The rows of a group lie close to one hidden flat surface of 10 dimensions, which may be shifted away from zero. Surfaces can cross.
In the rows, 128 means zero.
Some rows, each with its group after it:
[124 135 134 105  93 152 111 152 101 112 113 124  98 122 129 133 137 131
 131] : Z_410
[142 118 174  96  70 125 137  81 160 138  66 129 100 100 168 108 131 118
 159] : Z_601
[155 127 189 135 168  89 127 115  93 117 109 140 103  83  98 112 140 118
  87] : Z_410
[126 105 124 115 126 122 127 171 174 176 107 127 153 110 111 163 143 122
 162] : Z_410
[174 121 146 117 154 149 118 148 145 137  96 105 110 173 147 109 114 133
 111] : Z_796
[147 150 139 120 137 127 118 139 121  82 136 112 159 172 107 100 107 134
 134] : Z_601
[174 157  81 119 188 138 157 138 122 122 137 119 186 132 194 100 130 113
 121] : Z_796
[155 150 158 126 164  82 161 149 141 152 146 143 132 106  98 144 119 115
 179] : Z_634
[205 113 134 136 110 135 140 115 139 100 136 117 129 125 104 125  87 182
  94] : Z_634
[148 140 149  75  68 206 189  77 106 137 132 140  57  98 169 146 136 129
 152] : Z_823
[124 176 147 104  88  92 136  96 110 100 164 123 106 135 166 141  67 141
 110] : Z_823
[155 135 101 126 166  57 150 105 186  95 151 163 147 129 101 135  95 165
 101] : Z_634
[ 87 110  71 164 135  98  78 178 111 104 147 144 125 118  80 161 143 156
  70] : Z_601
[147 109 160 164 150 148 137 153  95 162 147 131  71 114  70 150 140 133
 135] : Z_634
[ 77 125 150 124 152 126 123  85 129  65 122 164 120 158  50  82 165 116
 130] : Z_601
[147 109 195 138 169  97 141 136 109 174 113 121 171  57  86 143 151  96
 119] : Z_634
[ 89 138 153 118  82 113 131  90 105 163 133 135  54  90 178 169 115 120
  99] : Z_823
[182 149 124 100 137  75 134 104 143  93  99 160  51 104 175 117 102 161
  78] : Z_501
[106 139 155 112 150  52  70 186 145  97 118 108 193 165  74 135 102 127
 103] : Z_823
[112 141 159 136 169  87 148  80 134 158 156 124 147 134 152 132  97 110
  96] : Z_501
[174 145  65 121 210 135 172 164 160 120 104 175 120 116 145  86 185 108
 207] : Z_796
[130 123 128 135 157 115 121 145 144 130 128 142  94 145  98 137 131 136
 117] : Z_501
[155 131 142 155  89  77  78 135  96 127  72 100 104  88 212 104 111 126
 108] : Z_601
[102 122  91 153 126 134  94 152 116 102 114 127 139 142 128  98 153 123
 143] : Z_601
[152 143  99 138 147 148 136 147 109 106 118 136 123 129 143  86 152 115
 177] : Z_796
[139 130 164  91 170 117 141 149 140 133 105 154  92 119  92 136 152 116
 132] : Z_410
[123  95 156 132 163 151 153  86 173 162 128 142  97 162  90 129 136 128
 115] : Z_634
[179 121 145 146 210 133 183  84 145 180 115 155  65 116 163 103 149 111
 130] : Z_796
[177 138 140 125 127 121 148 136 155 124 124 130 110 144 121 116 106 142
 172] : Z_634
[ 97 120 103 118 136 125 139 104 167 155 132 158  65 143 145 156 129 137
 108] : Z_501
[240 116 133 168 204 131 184 136 165 179 136 140  71 130 120 125 111 154
 155] : Z_796
[ 91 152 105 126 148  98 146  87 130 127 164 147 135 133 161 134 114 119
 103] : Z_501
[165 169 170  81 147 103 151 106 187  96 129 124 130 216 126  91  73 133
 176] : Z_634
[ 88 104 163  83 119 193 118 121 106 107  81 140 129 117  82 105 202  97
 125] : Z_796
[ 92 149  72 143  92 134 121 135 137 109 197 110 164 184 124 155  78 158
 135] : Z_410
[204 147 209 103 126 105 173  77 148 116 109 133 107 119 121  97  95 129
 166] : Z_634
[158 129 138 126 149  91 169 101 154 141 140 146 159  84 113 137 120 132
 136] : Z_634
[150 136 157  87  75 104  98 158 137 109  78 116 125 113 143 127 115 132
 141] : Z_634
[116 153 110 117 108 177 124 152 101 156 138  86 137 165 210 129 119 103
 160] : Z_410
[160 138 173  66 176 187 160 112 107 130 133 118 118 155 139 132 129 118
  55] : Z_796
[ 90 112 113 150 165 135 122 122 142 108 129 142 185 149  65  92 168 113
 154] : Z_823
[149 122 119 166 192 147 171 112 136 167 202 127 122 166 100 154  98 147
 102] : Z_796
[118 125 170  93 144 116 138 121 159 149 114 121 171 139 113 136 125 105
 130] : Z_634
[118 111 107  91  77 175 114 122 141 122  68 129 108 119 185 109 163 121
 141] : Z_796
[133 152 182 177 238  72 111 144 118 147 134 114 121 194 103  82 115  90
 138] : Z_501
[139 113 110 104  89 127 128 133 168 131 109 130 149 112 143 146 121 147
 139] : Z_796
[178 129 125 136 136 140 158 111 177 145 153 132  54 188 130 137  78 170
 139] : Z_501
[130 147 129 141 237  71 174  83 168 157 125 163 137 134 154  84 144  86
 157] : Z_601
[166 178 145 107 177 127 162 166  88 113 166 137 112 127 101 135 123 119
 150] : Z_823
[172 110  84 124 152 126 140 121 182 131 145 125 151 155 144 150  87 174
  61] : Z_501
[136 148 121 169 133 137 139  83 100 113 113 148  42 137 173  62 147 116
 179] : Z_823
[156 128 108 150 127 132 158 104 126 103 145 158 105 104 105 113 136 148
 155] : Z_501
[165  98  93  87 161 181 154 156 148 123  81 135 230  77 122 112 199 110
 140] : Z_796
[201 146 164  97  53 115  91 161 115  67  99  83 142 132 134 119  72 169
 117] : Z_601
[132 140  92 141 178 137 159 114 143 139 155 148 101 154 146 125 130 130
 129] : Z_823
[131  92 115 146 138 173 131 122 131 148 145 101 206 134 113 140 134 132
  93] : Z_634
[108 140 178 140 155 103 119 123 132 158 163 110  91 190 102 154  79 130
  98] : Z_410
[ 65 149 108 122 113 165 120  83  95  95 112 143  91 149 174  76 169  95
 145] : Z_823
[108 120 111 102 126 176 128 186 132 141 150 129 128 154  74 175 144 134
 137] : Z_410
[163 114 165 163 144 139 129 118 130 179 122 102  74 161 151 123 105 129
 128] : Z_501
[129 172 144 131 105  94 116 134 124 103 142 125  77 178 139 115  85 135
 172] : Z_410
[188 144 103 134 132 114 145 132 143  84 130 147  99 136 118 103 109 160
 156] : Z_501
[103 154 105 109 145 114  79 173 112 131  99 110  87 169 207 125 124 110
  96] : Z_823
[115 166 149 110  88  88  95 122  90  74 164 100 146 149 130 142  64 153
  69] : Z_410
[108 114 104 165 168 181 163 120  78 165 176 130 165  91 111 140 171 102
 124] : Z_410
[169 141 113 121 116 164 166 143 129 126 147 131 120 128 125 129 128 138
 193] : Z_601
[ 96 155 137 149 202  55 101 152 115 139 124 147  73 148 137 122 131 101
 107] : Z_823
[107 179  39 144 126 124 150 181  90 151 182 133 144  97 196 158 134 107
 198] : Z_601
[120 144 108 127 138 113 109 150  91  90 127 152  86 109 117 129 146 135
  93] : Z_501
[154 129 121  79 193 156 127 186 143 100 111 122 198 165  89 112 152 118
 118] : Z_796
[130 117 143 105 105 121 123  92 160 119  97 119 165 129 153 110 120 127
 114] : Z_601
[142 169 128 118 145 130 128 181 111 101 173 113 139 184  92 135  95 135
 159] : Z_601
[ 86 197 107 122  82 117 146 127  81 115 186 120 154 124 180 133 104 102
 205] : Z_410
[185 119 157 173 172 121 146 175 107 168 146 126  97 104  74 146 128 132
 156] : Z_823
[184 131 141 158 164 102 122 130 140 134  85 132  54 145 164  84 120 132
 143] : Z_501
[167 132 188 107 127 119 154 132 162 178 116 128  55 138 129 152 101 126
 169] : Z_601
[116 153 139 117 123 115 129 120 120 119 142 132 102 144 131 133 110 126
 133] : Z_410
[154 120 178 194 139  39 125  87 158 128 119 149  92 117  79  95 103 140
 169] : Z_823

New rows. What belongs after each?
[121 128  79 169 101 105 131 124 105 145 142 132 155  59 174 139 136 124
 143] : Z_823
[110 116 102 126  77 119 140 119 132 128 148 167  67  73 108 184 128 162
 109] : Z_634
[142 126 152 125 115 136 122 135 117 149 112 123  72 127 142 134 127 128
 133] : Z_823
[124  98 104 150 119 184 131 117 134 154 138 117 116 148 133 133 133 138
 121] : Z_796
[126 100  89 155 104  86  73 160 141 173  91  93 155  99 212 150 109 136
  71] : Z_601
[154 126 109 125 142 119 135 133 167 123 136 136 112 152 126 137 101 157
 116] : Z_501
[188 118 160 204  94  90 126 101 129 158 125 115  73 109 144 112  84 152
 167] : Z_796
[174 150 145  99 125 180 170 128 101 132 132 137  58 122 146 127 134 126
 161] : Z_823
[ 84 115  73 140 127 178 168  82 174 171 132 157 114 144 165 114 168 105
 207] : Z_634
[153 136 139 139 121 117 122 118 107  74  99 147  95 109 108  78 148 131
 157] : Z_601
[102  77 109 112 133 251 140 175 115 215 104 121 104 115 132 168 209  95
 150] : Z_410
[196 135 113 133 121 178 129 167 107 109 111 109 114 143 146  98 131 141
 165] : Z_796
[ 95 133 146 108 126  97 116 115 113 115 110 123 193  92 136 117 147  99
 108] : Z_634
[144 139 157 139 149 133 149 141 112 147 155 127 113 138  88 139 118 123
 152] : Z_634
[120  72 162 189 106 198 128 126  90 204 143  86 153 106  92 152 150 116
 130] : Z_501
[ 91 139 112 141 148 107 140 135 113 138 157 150 136 102 110 148 145 113
 142] : Z_634
[ 84 129 125  79  77 150 127 155 116 111 133 148 104 102  86 172 154 130
 140] : Z_410
[173 171 179 109 140 109 120 128  84  69 139  79 229 151 126  81  88 117
 117] : Z_634
[197  94 110 149 102 133 106 158 159 141  68  99 151 113 166 105 124 150
 150] : Z_501
[162 128 115 160 147 125 178  92 139 140 149 154 121  91 127 117 136 131
 171] : Z_634
[185 106 160  96  69 157 182  66 144 137 155 120 139  81 125 178  82 176
  75] : Z_601
[105 138 123 116 130  79 113 131 149 134 119 115 198 123 159 128 113 111
 123] : Z_501
[201 104  98 174 158 132 155 125 164 114 114 151 120 119  94  88 143 157
 172] : Z_501
[146 138 142 116 132  93  84 205 133 101 120  96 195 155  81 134 103 135
 132] : Z_501
[109 195 170 154 118  65 131 128  95 148 170 106 115 151 163 124  74  96
 208] : Z_410
[141 123 127 177 179 144 141 137 104 118 162 144 113 138  50 115 146 135
 141] : Z_501
[162 122 148  81  95  73 100 151 152 103  59 150  79  77 138 138 127 147
 103] : Z_501
[ 79 114 102  85 108 198 168  61 160 148 156 142 110 153 156 160 133 133
  93] : Z_823
[163 104 133 175 152 164 131 130 131 169 145 101 105 169 127 128 108 144
 119] : Z_501
[164 122 104 118 150 139 171 120 172 132 128 153 144 117 122 121 142 137
 170] : Z_601
[208 107 120 147 130 117 143 106 173 147 115 102 158 131 176 115  85 158
 113] : Z_501
[160 142 149 126 124 113 129 121 122 126 121 134  47 136 156 124 106 142
 114] : Z_501
[134 133 110 129 152 107 160  75 103  99 168 153 154  72 131 143 123 147
  38] : Z_501
[153 157 156  95 160  77 183 106 170 127 176 145 170 132  94 154  80 135
 141] : Z_634
[148 137 154  91 180 112 156  92 142 141  99 141 126 111 176 106 142  97
 102] : Z_796
[132 123 150 142 121 119 135 123 153 158 122 120 132 136 127 123 116 119
 178] : Z_501
[133  96 138 143 110 158  65 200  90 139  97  83 160 122 107 140 145 129
  94] : Z_634
[ 70 130  82 148 156 153 133 118 115 120 148 148 166 137 119 107 174 100
 147] : Z_796
[143 115 149 127 125 115 169  79 147 142 157 141 147  97 104 152 107 143
 112] : Z_501
[ 70 137 160 126 114 115 138  43 131  86 102 174  91 125 111  65 169  97
 175] : Z_823
[168 153 150 127 134 140 125 148 103 106 111 120  76 155 139  92 122 127
 164] : Z_823
[113 149 124 113 127 143 137 149  91  96 161 144 122 118  80 142 143 130
 137] : Z_410
[112 120 130  77  67 132 116 151 187 147  66 130 115 131 159 132 142 115
 209] : Z_601
[171 156  93  99 176  85 193 105 161 135 148 159 175  73 181 137 120 123
 135] : Z_796
[179  91 154 188 191 117 123 144 143 165  93 133  91 124  87 101 150 129
 142] : Z_410
[ 99  97  81 157 165 129 147 128 155 172 152 163 110 106 109 165 158 133
 116] : Z_601
[ 69 167 121 120 165 105 127 210 104 163 184 121 177 141  92 179 132  85
 179] : Z_634
[ 85 135 140 129 160 151 125 104 114 122  97 159  50 155 132  80 182  90
 157] : Z_796
[172 111 202  91  82 141 126 171 125 172  89  94 130  88 115 168 119 123
 151] : Z_634
[ 77 161 152  59  89 145 111 134 124 102 142  91 205 181 141 138 102 107
 122] : Z_634
[180  56 145 166 133 144 121 107 174 192  35 118 116  92 165  92 167 121
 143] : Z_796
[153 146 106 161 146 122 117 147 143 134 122 109 114 186 176  90 106 129
 175] : Z_501
[147 137 114  68 141 147 148 141 153 158  79 152  48 120 208 137 150 114
 132] : Z_823
[131 147 143 122 141  81  98 158 113  94 112 122 152 125 114 113 121 122
 115] : Z_634
[105 108 162 114 140 125  99 132 167 134 113 110 139 194  94 130 110 130
 101] : Z_601
[139 154 139 116 120 134 134 140 125 112 141 116 127 160 124 117 108 127
 165] : Z_634
[ 96 125 129 174 110  97 129  54 123 127 159 139  96 129 140 126 100 145
  94] : Z_410
[164 147 151 124 191 130 149 128 104 117 123 131 135 127 129  90 145 105
 132] : Z_796
[157 156 146 106 107 141 114 121  65 102  86 106 112  99 217  85 140 103
 116] : Z_410
[118 144 115 159 145 152 121 132  86 106 134 127 114 148 129  86 152 112
 159] : Z_823
[ 98 139 105 106 112 136  78 196  71  87 142 121 117 126 100 167 134 146
  56] : Z_501
[137 147  92 121 147  76 148  90 190 127 118 149 133 142 193 103 105 128
 151] : Z_501
[175 159 149 125  93 116 131 130 127 119 154  90 149 164 158 126  58 146
 152] : Z_501
[178 157 152 104 109  75  91 185 127  73 101 116 115 138 114 116  91 151
 141] : Z_601
[139 102 178 157 194 132  93 141 111 138  78  92 190 152 110  67 162  87
 113] : Z_634
[129 124 144 116 142  62 135 123 167 115  93 168 141  85  88 116 149 117
 161] : Z_501
[195 154 170 119 164  77 140 109 115 118  81 121 144  92 194  70 120 102
 134] : Z_796
[146 153 130 186 186 101 128 166  77 123 180 125 133 130  81 121 122 124
 145] : Z_823
[ 86 122 124 167 138  97 150  59 152 136 177 162  87 140  93 142 110 143
 115] : Z_410
[124 131 123 150 165 124 155 134 112 144 184 131 154 120  81 155 123 128
 123] : Z_634
[103 219 122  55 119 131 155 111  78  53 171 145 102 161 171 115 104 113
 134] : Z_410
[110 182 128 103 150 112 149 136 110 111 183 127 149 161 131 139  98 116
 144] : Z_410
[123 134 150 127 131  70 119 153 138 115 154 137 155 114  56 161 105 140
 125] : Z_410
[130 142 148 109  54 137 103 173  87  98 125 114 108 108  99 146 123 138
 159] : Z_501
[118  94  89 143 147 182 121 145 140 151  80 136 117 126 147  99 193 106
 162] : Z_823
[204 120 175 143 122 141 118 135 115 108 121  97 104 159  98 111  90 163
 106] : Z_601
[142 141 121 190 190 110 130 119  70 112 158 110 215 114 119  82 136 105
 118] : Z_501
[182 142 140  99 132  76 100 184 158  84 102 125 135 145  98 127  95 157
 122] : Z_501
[153 122  94 139 141 125 141 130 166 123 129 141 119 144 130 120 119 148
 147] : Z_501
[105 175 154  88 110 126 129 193 106 132 157 122 111 152  98 162 115 108
 198] : Z_410
[120 131 137 119 123 104 128 135 144 123 123 147 109 123 101 136 129 131
 148] : Z_501
[113 128 137 119 129  95 162  74 169 122 145 159 144 111 102 136 119 133
 139] : Z_823
[120 138 153 125 125 139 131 116 125 110 121 137  99 148 103 102 137 119
 166] : Z_601
[136 116 149 133 143 137 134 138 120 136 190  95 207 143  72 178  85 150
  60] : Z_501
[114 135 109 120 148  94 100 163 126 105 118 138 137 125 114 132 138 128
  99] : Z_501
[122 105  57 135  81 175 123 141 164 154 130 109 150 147 175 148 121 151
 146] : Z_501
[104 148 128 144 177  82 139  99 152 146 140 137 144 151 155 110 119 102
 141] : Z_501
[165 128 125 111 128 120 137 149 161 123 111 136 117 128 120 129 122 142
 154] : Z_796
[120  98 160  97  78 140 100 133 143 134  79 120 104 115 125 145 137 137
 102] : Z_634
[151  84 135  94  91 175 121 101 144 151  59  98 165  96 202 120 148 121
  83] : Z_796
[137 151 149  65 165  52 144 106 185 123 115 141 175 126 160 136  94 118
  91] : Z_410
[ 95 117 107  99 155  47  76 224 204 137  91 158 102 147  73 180 131 140
 129] : Z_601
[212 146 137 166 149 113 114 149 103 108 125  82 162 152 161  81  86 139
 134] : Z_501
[136 142 142 165 141 110 140 141  67 124 177 146  81  81  74 157 130 137
 121] : Z_634
[161 161 134 162 210 104 149 111 117 116 180 130  98 190 117 105  88 137
 109] : Z_501
